The rows of a group lie close to one hidden flat surface of 11 dimensions, which passes through zero. Surfaces can cross.
(in the rows, 128 means zero)
Known rows, each followed by its group:
[ 98  93 134 118 127  66 189 121 144 113 147 104 168 118  88 113  87  87]	Z826
[ 86 126 119 116 142 166 165 117 169 120 124 138 142 107 135 150 133 117]	Z884
[144 154 104 106 189 172 122 132 166 105  74 123 110 109 153 130 184 149]	Z638
[144 134 102  87 129 103 132 141 127 151 153 123  86 178 191 142 140 155]	Z593
[ 95 103 166 115 123 121 129 134 123  96 104  96 155 142 155 118 166 165]	Z778
[106 129 176 134 125 133 145 179 104 171 144 171 151 138  94 159 135 123]	Z48
[ 97 105 122 144 160 104 118 116 145 134 110 156  83 150 151 152 155  78]	Z826
[ 97 165 144 154 113 121 132 104  95 125 149  94 147 145  92 102 120 170]	Z48
[198  99  99 108  92 117  77 166  88 100 128  93 125  99  92 133 102 202]	Z826
[109 106 150 103 178  91 146 215 119 150 134 170 107 150 106 192 124 123]	Z884
[101 185 110 120 132 136  93 145 105 174 138 147  97 160 148 151 152 119]	Z593
[158 163 141 155 149 131 104 121 102 111  96 117 136 148 158  99 133 106]	Z638
[116 192 159 141  83 113 145 149  77 146 167 130 122 113 118 136 134 138]	Z638
[150 104 107 140 108 137 135  98 101 110  76  80 116 153 149  67  70 153]	Z778
[136  68 164 151 115 111  62 160 110 148  87 138 116 158 167 138 141 112]	Z826
[101 191 113 118 137 159 109 131  99 153 161 141 123 165 114 147 158 163]	Z638
[132 100 174 115 120 160 121 189 122 171 101 173 150 132 172 159 156  99]	Z843
[134 133  94 127 101 143 146  95  86 124 140 134 152 153 129 139 106  95]	Z843
[ 70 183 112 118 128 127 161 102 139 157 134 106 156 118 129 124 152 110]	Z593
[145 123  71 104 130 140 134  87 145  91 136 106  94 106 108 134 160 193]	Z826
[201 144 125 114 148 152 155 112 105 118 104 115 163 143 113  42 122 136]	Z884
[117 115  92 134 158 112 177 109 158 160  98 120 117 119 130 167 146 128]	Z826
[ 73 154 131 154 145  89 127 114  76 145 124 118 132 208 143 154 155 116]	Z237
[ 98 141 152 105  95 167 191 109 149 129 158 127 169  91 116 117 144 168]	Z638
[132  65 109 144 143  89 123 108  80  71 164 137 110 196  76 135  66 124]	Z593
[144  87 174 131  69 148 130 135 116 110 137 122 188 111 143 127 103 139]	Z843
[ 97 159 159 127 159 133 113 101 145  95  99 101 161 140 157  70 177 106]	Z843
[134 176  94 132 111 142 170  96 113 134 186 124 134 116  87 169 117 169]	Z778
[121 131 126 120 170 137 108 164 129 140  95 159 113 141 158 154 164  92]	Z843
[139 124 157 159  91  82  99 130 109 139 108  84 128 133 165  89  97 100]	Z638
[155  90 157 100 109 133 124 184 162 161  96 145 128  89 148 108 126 110]	Z884
[168 155 187 131 118 131 108 179 131 148 138 133 169  99 126 104  97 106]	Z237
[108 179 117 119 142 176 144 131 104 149 149 133 154 154 115 134 104 139]	Z593
[ 56 158  93  86 145 174 141 125 147 175 134 138 122 153 123 121 149 140]	Z778
[189  84 134 142 118  85 108 117  97 135 166 154 135 195 149 140 131 107]	Z48
[ 99 125 140  85 184 135 113 162 119 128  98 150 137 168 137 103 171  87]	Z884
[186  87 143 130 146 168 135 127 170 145 107 122 156 126 126 120 132 195]	Z638
[181 113 134 164 188 114 157 123 162 160  63 138 137 134 131  78 110  59]	Z778
[137 101 141 164 147 177  61 135 122  77  87 142  73 122 136 115  72 116]	Z48
[ 96  96  94 104 125  80 148  93 145 129 149 103 125 142  87  96 146 146]	Z778
[114 133 124 112 102 156 158 102  96 109 136 104 207 145 146 143 160 139]	Z843
[181 184 154 147 121 178 159 145 107 153 119 122 170 118 160 160 141 184]	Z237
[146 194 147 130 106  73 116 142  57 131 154  77 165 153 123  85 118 129]	Z884
[117 155 129 135 104 144 119 164 130 171 106 138 132  73 121 141  89  73]	Z593
[159 100 117 173 152  93  72 116 100  86 126 139  73 162 124 149 125 129]	Z884
[105 137  96  87  75 136 105 140 113 133 151 113 131 104 136 156 130 142]	Z843
[169 139 115 131 131 121 109 145 103 171 103 133 112 148 129  91 121 104]	Z884
[143 126 149 109 136 144 138 148 123  83 186 167 117 124  86 117  81 129]	Z826
[137 118 113  72  99 106  65 197 140 165 156 134 128  98 112 154 157 139]	Z638
[115 167 105 124 165 138 130 124 131 134 128 127 117 140 121 134 154 145]	Z843
[154 178 139 206 137 159  75 125  75 140 107 157 123 119  95 136  94  80]	Z593
[181 109 165 173 138 126 199 109 144 170 122 126 164 151 149 133 100 154]	Z48
[178 100 116 131 182 165  94 163 134  96 107 176  70 129 129 153 105 111]	Z826
[131 143 118 147 109 120 146  95 141 134 171 155  65 117 130 136 134 137]	Z826
[158  80 130 134 113 131 143 109 162 109 153 152  81  97  91  95  89 145]	Z843
[162 125 168 116 115 159 142 128 161  92 137 132 127  80 139  98 160 165]	Z826
[ 98 151 103 170 130  65 108  93 107 154 149 110 101 171 118 166 159 149]	Z884
[111 153 178 141  79 167 108 103 149 152 166 145 188 106 136  70 119  63]	Z778
[ 84 125  99  68  62 111 133 128 146 141 181 113 135  84 101 129 148 146]	Z48
[122 122 122 115 156 168 165 118 119 132 103 174 156 166 144 134 179  82]	Z843
[ 63  90 135 145  80 148 112  77 114 136 129 126 171 171 147 111  98  77]	Z826
[153 151 154 107 154 100 105 217 125 154 135 142 136 116 131 182 159 146]	Z237
[119 168 104 127 101 160 118 102 114 130 117 112 135 110 162 123 109 100]	Z237
[ 71  89 169  83 149  76 161 164 175 143 166 132 184 115  87 125 159 114]	Z237
[181 153 169 139 103 135  72 161  99 140 107 120 125 123 155  94 139 149]	Z884
[107  98 186 169 133 149 126 133 159  93 134 106 172 118 125 135  48 159]	Z843
[135 148 161 154 103 115 119 118 104 142 110 105 157 131 155  97 117 109]	Z237
[200  66 119 107 113 154 146  84 138  87 164 166 159 152 154 128 143 111]	Z48
[ 93  81 152  85  88  90  70 153 157 109 142 111 118  95 123  80 147 118]	Z237
[139  74 167 112 105 122 123 114 132  80 131 108 158 157 181  74 107 113]	Z593
[113 132 119 135 119  96 118 153 122 157 113 122 115 115 145 140 101  86]	Z48
[145 185  96 131 174 106 167 136 143 149  79  97 111 105 142 146 157 144]	Z638
[160 101 164 170 124 138 175 152  94 123 131 162 151 103  58 148  95 145]	Z48
[101 167 100 124 135 175 150  98 161 130 160 168 148 101 114 145 125  70]	Z778
[158 105 136 125  94  99 140 153 161 160 134 123 129  66 106  95  61  91]	Z237
[104  98 125 125 121 134 123 110 134 110 141 142 126 141 118 123 121 115]	Z826
[141 109 119 109 185 119 123 131 101  97 122 144 116 194  99 103 144 124]	Z884
[105 191  94 134 159 168 219  82 154 117 106 123 131  96 137 135 120 109]	Z638
[180 135 112 157 107 148  87  98  62  89 140 135 120 166 128 121  97 123]	Z843
[145 132 113 129 134  97 117 155 116 130  94 115 104 116 158 169 137 118]	Z237
[135 182 125 136 103 154 151 142 113 175  85  95 146 109 172 119  89 125]	Z778
[119 155 153 158 143 154  99 159 102 138 104 141 146 115  96 135 119 101]	Z593
[143 104 182 166 208 148 139 144 138 155 113 161 118 204 132 156 155 197]	Z48
[ 68 169 123 103 172 164  67 124 148 142 127 146  97 165 110  72 178 132]	Z237
[145 147 129 125  75 172  92 133 130 134 145 138  98  87 134 103  86 135]	Z843
[137 165 119 120 163 189 100 126 130 115 111 137 119 139 151 125 153 142]	Z638
[ 50  94 174 104 127 166 162 164 143 144 142 163 144 148 143 179 148 161]	Z778
[110 143 142 136 155 121 114 150 141 172 113 157 113 129 112 162 201 146]	Z593
[152  89 110 157 110  88 117  95 121 156 128 118 103 154 112 110 141 156]	Z884
[135 139 102 168 165 169 159  75 125  94 109 133  93 158 133 123  98 142]	Z638
[157  65 122 116 124 153 122 162 155 142 138 184  86 111 140 171  89 109]	Z48
[164  93 110 178 133 171 155  66 121  87 148 155 122 139  86 129  92 139]	Z593
[115 143 148 127 145 141  58 132 117 113 130 145 105 153 140 128 211 150]	Z593
[108 116 120 167 145  83 167  69 117 128 103 108 133 169 120  99 116  99]	Z237
[141 124 115 140  51 113  63 132  93 169 119 101 117 126 158 133 127 154]	Z826
[ 83 127 172 115 156 136 132 148 149 133 125 151 156 138 135 143 185 108]	Z778
[107 163 115 101 120 120 124 138 100 113 138 109 153 128 161 172 168 137]	Z237
[158 179  99 146 138 153 168 107 122 158 109 106 137 119 133 126  95 132]	Z778
[103 104 163 128  72 104  86 114 113 111 147 114 157 140 159  86 114  79]	Z48
[163 103 142 150 185 160  98 151 101  76 114 155 127 158  77 136 114 147]	Z593
[141 123 140  64 126 127 117 159 135 119 113 110 144 117 124  59 174 146]	Z884
[169 138  82 120 102 121 104 131  71 112 177 157 103 129  88 152 119 110]	Z48
[125 121 121 122 140 193 128 110 163 143 123 134 152 138 137 122 123 150]	Z638
[ 85  64 119 135 149  98 121 139 125 122 124 157 103 174 120 143  72  55]	Z778

New rows, each followed by its group:
[165 131 167 157 143 150 134 116 150 145 156 163  80 138  97  74 136 184]	Z843
[ 46 115 103  82 135  78 173 109 175  90 117  92 106  90 126 114 182 127]	Z638
[127 179 130 125 102  59 130 138 122 120 161 115  95  83 129  94  92  73]	Z826
[128 130 152 147  77 114 105  83 146  86 126  74 155  93 155  95 164 160]	Z884
[136 182 158 178 104 149 141  81 142 174 107 120 122 123 193 118 188 143]	Z826
[ 99 117 158 189  98 169  97  52 136 170 119 138 150 178 162  91 151 126]	Z884
[126 105 155 151 161 158 131 115 146 153 113 133 165 182 141 117 124 147]	Z638
[134 200 129 144 120 116 135 124  97 134 105 103 132 106 151 119 114  81]	Z638
[125  23  97 130 175 144 133  84 167 134 150 147 161 221  85 131 102 163]	Z638
[203  64 115 138 141 116 164 149 134 138  79 170  96 109 138 148 111  67]	Z843
[149 120 123 123  91 134 136 146 126 191 127 144 117 112 127 109  87 113]	Z884
[ 62 145 107 141 111  83 119 106  81  97 165 138  72 159 106 141 115  94]	Z638
[121  71 147 127  80  88 143 123 138 170 196 135 122 155 103 140 105 198]	Z48
[190 132 129 156 148 170 135  75 126  91 108 108 181 146 129  83 111 128]	Z638
[159 106 157 164 128  78  95 128 132 149 148 168 135 140  95 100 121  54]	Z778
[127 121  55  99 114 125 126  95 159 156 155 135  98 149 177 143  94  93]	Z48
[159 154 143 195 133 133  77  92  64  74 111 110 134 168 128  84  86 101]	Z48
[106 166 147 161 184 111 109 149  89 121 133 147 125 182 137 179 138 119]	Z884
[143 162 157 128 101 224  98 121 110 137 146 167 136 148 149  99 151 141]	Z843
[147  97 164 138 137  78  93 188 125 131  73 114 133 114 163 118 121  71]	Z826
[ 83 126 115 108 137 125  78 127 155 134 100 123 107 121 163 114 185  96]	Z884
[118  69 127 107 150 179 138 135 148  86 116 159 145 128 133 172 117 116]	Z843
[158  98  74 119 128  95 139  92 122  89 105 129  99 123 119 103 141  77]	Z843
[143 154 124 122  94 140  98 159 128 141 124 107 125  77 153 137  89 137]	Z843
[100 104 132 121 147 113 148 126 144  93 119  89 176 119 123 156 120 154]	Z843
[147 145 116 112 196 120 143 191 105 133 112 125 134 135  55 168 134 192]	Z593
[158  58 137 141 123  77 129 156 109 125 114 143 122 138 120 155 115 106]	Z843
[133  99  94 121 138 100 135  91 168 146 142 139 117 123  78  77 121  77]	Z778
[146 130 163 129 193 108  82 184 123 131  84 146 144 163 152 140 181  75]	Z638
[156  80 120 155 141 144 128 116 113 123  73 122 157 149 137 141  81  97]	Z826
[151 148 126 140 161  89 133 150  90 150 126 123 115 183 136 150 110 132]	Z593
[ 89  95 110  90 166 142 142 129 159  85 110 121 151 128 133 165 175 137]	Z843
[166  82 174 176 125 122 162 125 118 156 156 141 126 162  93 146  98 219]	Z48
[109 123 141 154 142 122 172  90 147 143 141 109 156 169 128 114 117 158]	Z48
[ 88 137 131 117 185 161 105 161 154 194  87 159 165 175 168 144 131  51]	Z638
[101 146 133 136 107 130  90 116  75 130 146 138 136 176 137 113 126  90]	Z843
[125 130  55  82 113 108 168 113 142 139 162 114  96 129 137 147  93 143]	Z593
[ 92  94 103 114 123 144 156 100 180 163 172 172 126 126  73 103  97  79]	Z778
[134 139 167 147 172 167 160 170 129 145 102 182 114 132 143 166 141 123]	Z638
[117 177 110 128 101  57 159 125  54 196 147 108 166 181 122 151 168 121]	Z843
[179 204 169 144 160 152  97 185  90 139 127 146 173 143 154 157 120  99]	Z237
[129 174 153 119 131 143 108 155  84 116 138 102 176 138  94 100 116 161]	Z593
[164 138 115 174  92 136 118 125 100 143 150 143  99 115 131 166  54 124]	Z884
[123 162 137 136 102 108 133 152 101 211 166 147 112 180 167 154 103 132]	Z593
[143 193  97 151  95 166  88 101  86 136 171 132 102 144 118 107  70 136]	Z843
[148 113  85 126 131 102 108  85 123  95 134 111 102 138  97  92 116 118]	Z778
[ 96 128 128 109 109 154  86 125 117  98 175 115 145 141 108 156 128 200]	Z843
[176 142  98 140 161 125 186 105  99 101 125 141 161 131  83 145 136 103]	Z48
[138  65 148 156 157  89 163 112 187 131  90 152  76 112 156 150 169  99]	Z826
[ 76  50 102 107  74 142  52 145 116 154  93 114 152 146 153 149 107  96]	Z826
[123 123 148 168 130 120 130 124 149 169  69 105  82 137 187 106  95 146]	Z638
[206  83 153 135 105  97 161 123 125 135 106 100 152 115 111  63 119 150]	Z884
[ 62 142 126  96 128 150 143 128 135 182 184 177 105 164  94 138 168 148]	Z843
[171  86  97 156 164 101  78 116 109 127 131 128 109 198 104 137 106 146]	Z638
[132 156 172 104 102 156  44 209 105 197 139 152 163 135 161 132 142 105]	Z638
[109 142 145  77 125 161  68 182 116 151 107 155 122 145 158  80 150  77]	Z884
[133  73 140 149 126 166 134 108 151  99 126 145  76 140 131 120 114 190]	Z638
[ 88 167 185 181 146 133 117 156  98 115  80 106 134 106  85 104 103 151]	Z48
[ 53 141 175 142 167 112 162  96 166 137 120 143 142 171 161 115 214 101]	Z826
[127 104 101 126 163  54 177 151 120 129 112 140 129 117  82 164 136  78]	Z48
[ 97 167 112 111 122 132 165 155 137 203 151 146 123 114  95 179 141 161]	Z593
[144 102 107  74 122 141 110 152  98  68 185 145 101 136  82 125 105 159]	Z884
[ 76 138 141 129  77 126  98 128  94 137 170 141 122 145 135 118 105 102]	Z638
[156 206 103 157 138 181 106 100 103 164 144 154  95 155 140 146 150 155]	Z593
[116  93 105 110 108 154  83  95 137 115 136 138 103 145 124  91 155 136]	Z884
[179 124  84 140 172 108  96 117 131 122  88 124  76 155 181 135 110  94]	Z48
[124 134 148 107 119 188  96 171 139 164 143 168 152 118 148 144 121  96]	Z638
[198 121 119 132  96 165 149  84 133 102 158 124 145 125 131 110 120 180]	Z48
[ 87 136  87  96 138 157 117 137 135  96 125 170  96 104 135 154 104  35]	Z638
[156 152 164 128  97 163  92 135 101  88 148 132 102 119 137 114 163 191]	Z638
[115 131  69  62 126 164 162 138 179 148 133 142  96  95 155 163 113 135]	Z593
[144 130 129 155 122  82 147 146 142 153  70  93  75  94 158 129 105 126]	Z638
[118 127 131 158 107 158 103 104 111 125 173 156 109 156 122 160 118 163]	Z884
[135  69 126 117 138  95  81 170 148 115  88 130 116 108 149 125 111  47]	Z638
[114  83 116 126 183 161 143  84 148  47 120 129 151 159 117 136 141 127]	Z843
[180 169  88 127  88 173 135  81 119 119 155 123 112  96 113  87 119 175]	Z843
[161 154 135 137 167 138 205 136 157 141 111 139 149  88 122 133  85  96]	Z826
[142 176 104 119 132 119 129 101  94 103 111  95 156 141 131  63 107  82]	Z884
[117 103  56  75 133 120  93  98 153  76 146 104 105 116 104 120 141 132]	Z638
[ 90 151 188 125 142 115 159 181 138 159 104 131 186 110 153 104  89  32]	Z826
[ 95 172 135 108  98 161 113 172 129 147 126 127 117  65 112 131 128 152]	Z48
[147 108 127 120 128 105 179 138 155 106 147 135 119  77 105 116  72  98]	Z826
[175 126 115 136 125  67 128 128 106 140 118  90 107 137 109 108 125 171]	Z778
[121 102  91  94 140 130  98 164 105  96 159 140  96 126  62 148  98 159]	Z593
[167 144 120 127 146 138 102 156 118 139  72 103 141 118 152 134 160 151]	Z826
[117 110 124 119 121 166 135 100 150  97 173 159  99 131 108 131 126 150]	Z826
[110 193 104 114 140 196  80 135 140 192 116 133 154 153 164 124 122 110]	Z638
[125 149  78 132 120 126 178 112 157 187 105 120 110  95 134 166 131 133]	Z826
[201 105 154 158 127 101 110 109 129 138 124 112 134 180 180 110 131 155]	Z48
[138 151 138 136 135  92 107 123 121 109 113  89 136 128 137  95 149 139]	Z843
[144 109 131 132 140 117 146 129  81 141 129 164 143 188 126 149 185 125]	Z843
[120 187  90 130 146 128 127 127 116 130 142 137 121 124 122 169 127 108]	Z778
[183  70  91 132 113 100 136  91 134 112 157 109 148 136  79 118  91 154]	Z638
[139 158 146 114 106 155 157 157 136 200 134 164 118 108 136 121 151 131]	Z843
[163  98  91 114 150 186 130 155 118 108 101 149  61 125 130 183 107 205]	Z778
[168 119 124 173  92 139  74 114 121 146 151 168  65 127 125 150 151 149]	Z593
[101 124 167 152  64 125 101 119  94 137 210 162 152 137 111 134  97  93]	Z778
[125 174 107 127 125 119 144 152 116 170 124 115 132 103 110 140  95 116]	Z593
[159 145 119 134 154  99 163 113 127 153 152 112 130 161 100 149 172 218]	Z48
[159 183  88 163 113 132  58  86 116 103 101  85  95 115 166 118 159 139]	Z884
[115 135 169 112 183  98 142 146 132 112 167 136 182 161  76 122 151 128]	Z237
[146 142  86 104  99  98 137 163 112 171 157 124  90 114 109 165  72 150]	Z593
[141  93 151 104 195 140 129 157 111  94 129 165 126 186  95 121 165 150]	Z884
[178 159 147 150 130 129 129 143 143 168 113 134  96 104 156 142 179 182]	Z826
[122 142 138  98 142 153 152 147 155 114 125 132 147  96 121 145 190 155]	Z638
[142 139 135 105 114  71 122 111 132 140 136  74 155 145 164 101 202 160]	Z48
[167  70  75  95 139 122 104 150 121  70 135 120  98 114  77 140  95 158]	Z826
[175  87 112 159 151 113 180  91 127 153  98 113 126 171  91  74  75 155]	Z778
[174 142  97 136 170 206 154 109 140 116 117 163 140 127 116 147  99 118]	Z638
